The rows are grouped in 4 different ways at once. Each group adds its own fixed numbers to the row, and there is some noise. The rows also spread widely along 13 directions, which tell nothing about the answers.
(in the rows, 128 means zero)
Known rows, each followed by its group in each grouping:
[113 160 145  95 155 113 171 140 108 203 169 162 151 133 142 133 139 175
  87 112 161 114 188 154 113 152 155 113 137] : q_170 q_915 (2) q_918
[130 131  79 116  82 157 133  83 123 109 122  71 132 130 149 117 137 139
 126  86 125 133 119 130 146 118 133 122 172] : q_878 q_78 (0) q_601
[141 125 142 184 151  92  64 159 145 128 129 132 107 138 136  82  76 143
 133 140 102 130 128 133 138 104 117 119 158] : q_287 q_570 (1) q_562
[144 123 100 140 107  99 152 167 157 104 113 131 126 119 131 129 115 124
 158 126 105 142 124 133 133 146 122 165 120] : q_170 q_915 (2) q_940
[134 174 122  99 151 246  88 113  94  62  76 150 141 154 103 146 139 134
 100 110 110  90 126 152 169  59 134  83  96] : q_806 q_570 (3) q_918
[129 121 109 129 121 109  86 136 135 136 100 132 129 125 121 142 118 146
  92 152 117 145 153 178 129 133 136 106 142] : q_878 q_700 (3) q_355
[123 125 101 104 111  98 132 114 115 159 143 112 133 136 141 111 130 160
  95 111 160 136 159 159 122 168 160 105 151] : q_806 q_700 (1) q_940
[107 142 135 114 106 175 122  72 139 114  75 112 101 122 167 168 133 153
 125 136  94 142 113 135 136  78 102 133 184] : q_287 q_78 (0) q_562
[ 74 105 159 102 123 119 126 130 115 121 125 176 132 121 184 114 113 126
  96 173 150  92 105 162 132 144 131 135 153] : q_878 q_915 (0) q_355
[129 128 119 155 145 114  81 180 176  77  77  99 112 200 164  43 167 124
 150 101  66 140  92 143 161  72 122 151 188] : q_287 q_570 (0) q_601
[123 138 128 131 140  63 194 137 114 169 176 129 136 102 129 105 122 127
 160 105 153 127 143  84  98 172 139 144 105] : q_806 q_570 (0) q_940
[116  62 102  71 104  74 150 139 101 112 122 102 174 134 102 131 138  98
  98 131 198 115  87 139  71 207 162  98  99] : q_878 q_78 (0) q_355
[101 152 148 118 178 113 104 129 101 187 131 166 137 136 139 106 141 173
  98 150 123 123 182 175 122 113 156 102 149] : q_170 q_78 (3) q_355
[122 113 154 108 132 160 141 108 102 199 163 134 140 148 124  97 113 132
  86 132 185 101 156 101 138 141 125 108 136] : q_170 q_915 (2) q_562
[123  91 141 165 166  71  84 162 137  75 109 149 112 150 105 116  69  83
 122 123 148 123  88 110 123 136 121 108  87] : q_806 q_570 (0) q_562
[144  69 116 158 104  81 166 177 165 102 139 108 113 161 118 121  73  79
 136  77 150 152 106  82 137 171 115 151 127] : q_806 q_915 (0) q_601
[138 163 142 159 112 157  99 131 127 148 165 135 123 102 158 109  65 161
 116 144 105 101 151 143 158 102 126 131 173] : q_806 q_915 (1) q_918
[140 142 102 155  77 101  83 163 172 118 152  92 119 159 163  78 117 118
  95 106 130 120 124 153 183 145 138 133 170] : q_170 q_570 (1) q_355
[136 100  61 149  70  49 123  96 140 126 102  90 116  84 124 136 142 115
 129 157 135 170 150 149 128 177 143 134 145] : q_287 q_570 (1) q_601
[129 140 147 131 163 114 125 180 137 108 131 133 134 131 149 116 106 162
 153 115  92 120  99 143  94 100 122 133 152] : q_287 q_915 (2) q_918
[134 125 123 114  88 118 183 138 130 130 134 138 139 106 109 170 115  91
 113 135 166 112 131  95 125 174 125 147  87] : q_806 q_570 (0) q_562
[141 117 106 135  98 166 140 115 132 101  94 134 125 149 121 138  99 116
 105  92 142 137 140 127 179 132 127 123 118] : q_170 q_700 (0) q_918
[116 133 166 139 129  95 144 178 166 175 142 163 111 159 146 112 135 103
  78 150 161 120 164 113 167 160 127 155 131] : q_806 q_570 (1) q_562
[148  88 107 153 126 155 110 105  86 123  66 121 155 119  97  36 124 111
 190 171  94 133 126 111 141  96 131 137 132] : q_287 q_78 (0) q_355
[ 75 103 133 122 153  49 143 121 143 105  66 163  91 120 146 194 134 116
 119 141 135 180 133 160 104 156 137 127 132] : q_806 q_78 (1) q_355
[142 160 122  69  77 218 166 116 115 116 144 116 143 106 112 191 113 137
  92 114 168  82 114 104 134 139 109 108  90] : q_287 q_700 (2) q_940
[152 156 117 106  73 172 117 101 133 178 122  68 138  89 123 121 159 148
 121 196 103 113 141 120 123 110 119 140 162] : q_806 q_700 (1) q_940
[123  94 115 102  92 121 150 181 139 101  97 150 139 143 142 131 124 132
 111 156 126 119 131 178 132 159 148 155 157] : q_806 q_570 (1) q_601
[144 158 101 108 124 118 131 118 117 143 126  76 149 123 119  85 188 137
 147 123 119 121 118 106 101 119 137 120 120] : q_287 q_700 (0) q_940
[145  97 105  94  87 119 148 198 150  99 108 110 154 191 130 137 108 149
 103  78 121 134 114 182 113 157 150 125 168] : q_806 q_570 (0) q_355
[149 122  85  97 143 162 161 118  65  81  83 150 160 134  73 127 129 134
 151  84 142 124 135 127 111 132 152  91  56] : q_287 q_700 (0) q_940
[104 157 123 131 145 131 138  88 101 119  97 165 120 111 136 123 148 116
 137 131 127 121 147 120 148 110 134 130 108] : q_806 q_570 (0) q_562
[114 145 130  79 117 169 131 128 105 127 186  88 144 144 164 125 106 171
 103  65 147  90  94 143 102 121 135  88 174] : q_878 q_570 (3) q_355
[122  90 109 145 126 107  94  88 114 133 126  90 133 148 150  66  92 148
 125 101 138 139 120 143 134 127 146 105 181] : q_170 q_78 (0) q_918
[162  76 115 143  79 219 128 154 117  55 107 133 120 139 126 129   4 150
 149  97 107 117  99 135 159 106 103 127 166] : q_287 q_700 (1) q_601

New rows, each followed by its group in each grouping:
[145 125 107  93  86 188 141 133 136  85  82 103 135 143 113 150 142 115
 121 135 123 117 108 125 143 126 127 134 122] : q_806 q_78 (1) q_940
[147 160 108 146  95 120 147 143 135 173 193 112 142 112 152  94 100 156
 114  98 134 120 168 127 155 151 143 145 159] : q_806 q_700 (3) q_918
[125 123  93  98 100 133 107 109 119 108  71 111 148 103 123 163 152 156
 113 175  97 129 126 188 100 116 144 119 158] : q_878 q_78 (0) q_601
[113  93 155  88 141 151 172 139 119 120 130 127 133 164 116 147 105 113
 108  95 180 115  94  87 110 150 118 110 102] : q_878 q_78 (0) q_940
[118 144 127 151 167 115  76 123 134 129 126  99 105 136 145  89 131 147
 137 118  93 137 124 129 124  78 121 115 169] : q_806 q_700 (3) q_601
[183 150 114 150 108  96 128 201 154 145 164  91 149 143  93 120 101 130
 128  94 108 129 131 112 108 138 126 120 123] : q_287 q_915 (0) q_355
[108 157 141 126 146  93  84 158 151 109 118 113 118 137 150 103 180  99
 114 158 117 109  94 134 124 110 131 126 129] : q_170 q_915 (1) q_355
[162 130 108 158 102  57 140 175 145 169 165 128 157 119  96  97 125  90
 101 146 163 120 164 109 144 194 151 143  83] : q_170 q_915 (0) q_918
[118 137  60 147 124  65  69 117 140  79 101 119 114 148 143 105 147 114
  99  82 132 159 140 180 166 146 161  99 128] : q_806 q_700 (3) q_355
[134 162 124 171 156  83  76 184 154  98 124 147 118 119 133 116 102 138
 127 133  88 119 123 152 134 101 123 130 127] : q_878 q_700 (0) q_601
[152 204  77 114 117  83 103 153 117 135 189  88 162 119 125  74 181 139
 109 104 145  86 141 145 124 156 179 103 105] : q_806 q_570 (1) q_940
[146 166 109 131  85 114  97 144 182 151 147  76 123 148 153 124 146 141
  86 113 124 123 131 143 150 129 121 135 172] : q_170 q_570 (2) q_562
[109 141 114 122 152 117 121 119 111 138 105 168 132 173 148  81 147 159
  99 100 138 135 175 168 168 130 161 109 138] : q_287 q_78 (0) q_940
[130  69 137 155 158 137 121 168 118  72 126 160 115 155 129  92  34 121
 158  98 124 127  94 114 141 125 112 127 118] : q_878 q_915 (3) q_940
[164 158  91 147 126 166  99 128 107 105  99 154 138 117  88 153  86 152
 123 119  94 132 176 161 152 103 142 108 111] : q_806 q_78 (3) q_562
[152 168 151 141 149 170 116 156  88 123 195 149 149 117 104 116  46 135
 124  99 141  61 119  94 121 107 123  95  91] : q_806 q_915 (0) q_562
[153 136 128 170 116 157 148 133 129 131 142 126 105 107 112 135  61 127
 160 108 108 135 150  87 152 108 104 140 137] : q_806 q_570 (1) q_601
[131 113 129 128  92 135 136 118 155 135 123 109 111 122 131 151 100 123
 111 134 148 134 120 107 147 146 100 132 134] : q_287 q_570 (2) q_940
[148 128  91 145  94 116 108 140 123  98 154 113 135  98 150 118  56 165
 146 106 102 120 117 158 116 133 136 132 164] : q_806 q_700 (3) q_562
[148 129 118 118  97 119 145 194 157 123 132 127 153 170 128 110 132 118
  99 113 139 108 127 136 145 158 144 151 127] : q_170 q_78 (0) q_562
[108 137 117  98  95 144 143 134 172 135 101 146 104 180 170 168 153 147
  57 110 130 153 171 178 183 144 137 140 168] : q_806 q_915 (3) q_940
[132 147 109 157 162 134  77  75  83 110 161 120 108 129 113 111  69 127
 115  63 161 120 136 106 139 110 137  56 109] : q_806 q_915 (1) q_562
[119 165 111 157  96 145 134  52 115 140 161  72 109  69 180  74 139 124
 183 124 102 118 108  70 147  84 102 153 178] : q_287 q_915 (0) q_601
[130  77 204  97 157 216 158 193 135 151 122 137 128 217 104 122  87 118
 105 104 147 112 106  83 130 103  95 116 138] : q_170 q_570 (3) q_355
[156 153 158  90 150 170 127 182 122 148 118 113 163 161  81 132 158 128
 110 146 110  91 116 109  82  92 126 112 108] : q_806 q_915 (0) q_562
[140 133  71 117  79 139 142 116 122  88  77 134 136 124 119 153 146 132
 120 117 114 140 152 167 155 135 145 130 127] : q_287 q_570 (0) q_601
[116 138 115 183 126  61 105 125 170 163  97 124 107 128 151  64 176 100
 134 174  97 161 170 123 179 118 131 177 164] : q_806 q_78 (0) q_601
[137 141 112 116  95 121 142 115 132 177 161  66 138  91 150 101 142 164
 145 137 116 124 125 117  97 124 117 142 189] : q_287 q_700 (2) q_601
[156 111  56 135  78  72 150 146 152 123 102  99 144 167 110 115 150 108
 114  73 139 173 159 150 153 182 162 132 126] : q_170 q_78 (0) q_355
[117 153 161 106 110 181 152 149 120 154 189 171 134 136 171 137  65 165
  81 107 160  73 143 139 155 136 120 130 154] : q_170 q_915 (2) q_562
[126 144 116 109 123 146 180 116 119 136 106 125 126 136 115 144 163 113
 135  98 141 146 152 106 137 135 137 128 112] : q_170 q_78 (1) q_355
[ 85  68 148  73 149 112 147 159 136 109  83 133 135 191 166  87 162 128
 109 128 151 124  83 147 108 146 136 136 154] : q_878 q_700 (0) q_940
[158 102  99 136  81 139 132 154  93  95 166 129 160  78  97 118  39 111
 143 137 147  89 106 116 122 168 135 123  92] : q_806 q_700 (3) q_355
[115 168 142  91 151 163 120 122 134 134 129 113 118 156 143 141 147 163
  96  90 140 115 119 126 124 100 115  95 137] : q_287 q_700 (2) q_940
[116 148 135 139 143  92 132 144 168 157 144 121  95 166 171 142 125 159
 103  77 109 164 155 143 132 119 126 133 187] : q_806 q_915 (3) q_562
[157 141 113  90  77 181 176 155 110 141 190  91 163 120 114 141  99 146
 110  94 160  86 126 108 114 154 136 119 136] : q_878 q_78 (1) q_601
[135 157 151 117 187 150 128 149 104 126 129 142 125 147  84 136 134 116
 125 111 144 109 129  90 114 106 126  89  62] : q_170 q_915 (1) q_940
[ 92 142 165 123 166 102 135  88 113 160 137 124  96  96 119 170 124 109
 117 132 166 137 127  82  93 128 112  93 105] : q_806 q_700 (1) q_355
[120 125 178 108 137 135 127 180 147 167 164 121 141 170 134  84 133 113
  84 150 164  78 105  94 134 138 116 129 123] : q_878 q_570 (0) q_940
[131 120 108 125 115 141 152 153 124  62  89 140 137 138 126 135 100 116
 159  95 106 129 102 135 131 123 133 140 121] : q_806 q_78 (0) q_355
[134 154 101 159 124 143 122 123 144 114 161 122 101 161 130 129  99 112
  95  46 156 136 155 101 199 130 127 112 119] : q_170 q_78 (3) q_601
[163 126  96 118 112 139 122 168  85 107 118 120 188 110 101  65 119 142
 177 151  81  94 113 155  91 114 156 132 131] : q_806 q_915 (0) q_355
[120 149 151 148 142 112 102 115 143 139 141 113 106  93 129 151 105 119
 123 158 120 118 107  93 115 108  96 120 113] : q_878 q_915 (0) q_940
[124 105 139 144 153 129 152 139 115 127 116 146 125 127 127 108  75 136
 176 109 116 141 125 114 119 117 117 138 137] : q_170 q_78 (2) q_355
[102 159 158 123 159 150 117 141 132 125  93 163 118 131 145 127 136 138
 131 147 100 117 132 144 138  85 115 134 141] : q_806 q_570 (2) q_355
[121 114 105 125 141 104 165 116 112 125  89 136 133 120 107 138 146 118
 144 121 131 153 149 122 117 138 137 131 110] : q_878 q_78 (0) q_601
[156  95 155 140 126 124 138 159 131 200 137 113 142 142 109  94  83 155
 131 147 119 132 146 109  98 125 115 136 163] : q_170 q_700 (0) q_562
[ 88 144 137 127 172  98  95 110 120 107 100 138 100 135 151 127 150 122
 124 125 121 138 122 146 119 102 137 100 138] : q_806 q_915 (1) q_355
[124 175 100 114  89 119 136 134 143 112 137 101 125 107 158 149 150 135
 121 107 119 122 123 147 130 134 134 130 146] : q_878 q_570 (1) q_355
[ 97 132 136 114 161 115 152 132 130  96 106 130 105 129 153 144 163 121
 153 113 109 143 103 112 107 104 117 137 136] : q_287 q_915 (3) q_601
[140 128 157 122 184 176 133 136  95 120 153 128 131 147  82 119  77 118
 144  86 157  98  99  63 109 104 105  86  71] : q_170 q_915 (2) q_940
[106 125 172 101 121 142 117 167 124 140 149 113 160 130 165  61 129 129
 132 183 118  66  73 125 104 110 127 151 173] : q_806 q_78 (0) q_355
[143 113  97 163  97 103  82 102 154 107 113 101 101 137 121 148  78 111
  92 101 145 149 126 127 158 138 117 104 128] : q_170 q_700 (0) q_562
[120 101 116 102 130 142 171 105  90 142  61 158 151 132  85 130 159 102
 130 152 144 146 164 124 128 143 147 126  95] : q_806 q_78 (0) q_355
[111  66 120 137  96 112 102 114 174 107  73  89  90 175 154 130 115 104
 102 123 135 175 105 140 159 137 117 128 186] : q_170 q_78 (1) q_355
[112 139  74  66  79 140 136 107 108  56 125  90 149  76 154 175 138 149
 124 114 139  93  71 169  86 145 137 114 139] : q_878 q_700 (2) q_601
[124 136  85 151 109  94  43  98 120 112 149  78 122 121 169  47 127 152
 119 129 120 113 115 168 146 112 149  98 195] : q_287 q_570 (1) q_601
[157 148  99  92  81 205 110 114  96  79 105 128 162 102  93 206  76 160
  99 134 119  86 116 169 113 113 136  92 110] : q_170 q_78 (0) q_562
[113  90 128 115 110 143 117 154 174 100  69 133 106 186 141 133 165  89
  83 150 127 144 123 142 175 127 118 149 146] : q_170 q_915 (3) q_601
[179 177 108 115  95 136 114 185 150 175 174  64 154 146 108 115 152 158
  98 119 103 109 156 141 111 119 142 121 169] : q_806 q_915 (1) q_601
[117 125 126 100  89 206 156  90 110 117  87 132 127 131 129 129 157  97
 112 143 153 118 131 106 176 124 123 130 120] : q_287 q_78 (1) q_355
[162 114 127 128 116 117 165 138 120 214 163  88 141 137  96  93 114 148
 135 122 143 143 173  92 108 155 135 124 145] : q_806 q_570 (1) q_940
[106 143 126 125 119  79 174 114 157 133 129 121  96 109 148 194 143 110
 104 100 163 159 139 110 128 166 123 130 117] : q_878 q_570 (1) q_918
[157 130  94 177  61  99 148 167 189 120 134 134 108 148 144 119  80 111
 114  97 122 149 162 127 209 170 123 175 139] : q_806 q_570 (0) q_940
[136 168 101 122  94  99 165 144 158 151 142 102 127 128 154 122 183 120
 116 107 135 133 150 119 143 153 136 155 142] : q_878 q_570 (1) q_562
[ 89 129 150  97 137 136 141  95 105 117 148 111 121 119 162 155  89 151
 128  91 143 113  86 123  87 117 124 100 163] : q_806 q_78 (0) q_355
[118 131  97 141 116 130 124 134 128  98  95 159 127 133 143  85 151  91
 124 127 134 131 143 137 191 137 138 145 106] : q_878 q_700 (3) q_355
[142 112 118 163 116 113  71 140 148  87 124 116 110 115 105 105  89  72
 110 158 156 109  94  92 164 143 108 117  78] : q_878 q_700 (1) q_940
[149 153  93 121 145 131 129 109  79 141 131 113 160 101  94  86 141 139
 156 113 131 113 146 114 100 119 145 106 102] : q_806 q_700 (2) q_562
[111 145 148 160 169 139 109 104  97 134 165 129 117 122 151  58  95 130
 157 107 119 101 121  88 140  80 119 118 151] : q_806 q_915 (0) q_601
[109 152 130  97 148 190 158  92  92 150  89 165 132 157 113 133 169 134
  96 113 141 122 184 134 162 101 143 107 119] : q_806 q_570 (0) q_601
[138 106 110 125 111 128 130 121  97 101 115 129 143 105  96 150  69 125
 140 120 134 122 116 133 105 139 134 102 108] : q_806 q_570 (0) q_355
[122 132  98 150 117 119 128  84  97 138 119 126 132  86 143  80 134 131
 166 153 104 128 148 127 138 111 136 145 148] : q_170 q_915 (0) q_601
[113 170 138 134 153  82 129 129 119 155 156 134 126  97 140 119 146 130
 127 145 141 111 139 113 109 134 140 128 115] : q_170 q_78 (1) q_562
[145 199  95 139  94 202 129  80 104 119 160 106 120  90 141 130 106 150
 139  94 113 101 152 114 175  88 126 120 144] : q_170 q_78 (1) q_601
[106 134 142 105 153 146 130  83 111 135  90 136 119 106 111 178 133 128
 117 152 138 131 132 117 104 109 116 108 115] : q_806 q_78 (2) q_562
[146 214 109 127 158 143  96 118  92 102 144 126 150  91 102 153 128 149
 127 105 104  93 133 138 105  86 146  82  86] : q_806 q_915 (0) q_918
[ 95 135 161  82 140 176  81  94 122 132  97 124 112 153 129 151 153 124
  55 172 162  98 118 139 140 105 124  82 127] : q_806 q_570 (1) q_940
[102 195 176 114 164 150 164 187 112 109 153 214 132 120 153 167  84 157
 124 103 116  78 135 148 127 109 130 131 108] : q_806 q_570 (0) q_355
[135 132 115 104 140 197 125 113  89 113  92 118 146 161 132  79 138 165
 140  97 106 121 138 156 138  83 152 105 167] : q_806 q_570 (1) q_918
[141 153 103 104 137 113 117 121 107 128 105 101 149 118  68 147 180  97
 112 141 148 125 137 117 100 137 152  88  73] : q_806 q_78 (1) q_355
[166 132 135 155 162  97 134 184 106 159 155 146 151 130  63 129  62 135
 137 106 121 129 159 113  90 135 136  97  90] : q_806 q_915 (0) q_355
[123 111 115 144 114 128 161 149 169 102  63 149 114 149 145 115 154  92
 135 126 121 158 138 123 186 135 115 178 127] : q_878 q_570 (2) q_918
[130 127 119 130  89 143 162 149 175 121 147  94 106 157 164 145  88 145
 123  63 124 145 121 119 152 129 108 155 193] : q_806 q_78 (2) q_601
[ 95  99 126 139 122 127  98  69 107 108 132  99 113  83 167  87  85 117
 156 139 144 115  72 105 122 115 102 118 156] : q_878 q_700 (2) q_355
[119 155 124 105 148 159 135 107 132 128 100 109 123 157 126 133 167 126
 102  84 145 136 135 115 142 105 126 107 124] : q_806 q_700 (2) q_918
[122 129 123  96 115 115 138 153 134 128 153 126 135 130 153 157  86 183
 109 111 127 117 122 173  92 147 137 119 167] : q_806 q_915 (2) q_940
[110 108 130 131 144 119 117 116 124 122 109 142 118 156 131 100 119 113
 107 118 157 127 128 121 156 135 129 112 113] : q_878 q_570 (0) q_940
[126 102 139 101 117 153 127 147 120 147 103 156 131 150 115 162 101 159
  77 155 140 123 163 179 129 138 140 107 152] : q_170 q_570 (1) q_601
[138 122  86 121 128  77 109 160 129  82 121 110 145 131 105 102 153  97
 132 130 138 118 103 131 117 161 152 122  81] : q_806 q_570 (3) q_940
[ 79  86 175 103 119 126 173 150 153 152 117 171 104 155 167 150 118 118
  77 162 172 125 140 133 154 163 122 157 160] : q_170 q_78 (1) q_601
[154 106 114 167 101 145  93 182 129 102 132 146 152 142 127  23  79  92
 145 153 118  89 115 127 188 130 128 157 128] : q_806 q_915 (2) q_355
[131  91  98 154 118 122 142 117 103 126  70 191 126 135  96  99 119  82
 124 150 148 155 192 137 189 160 151 133  91] : q_806 q_915 (1) q_355
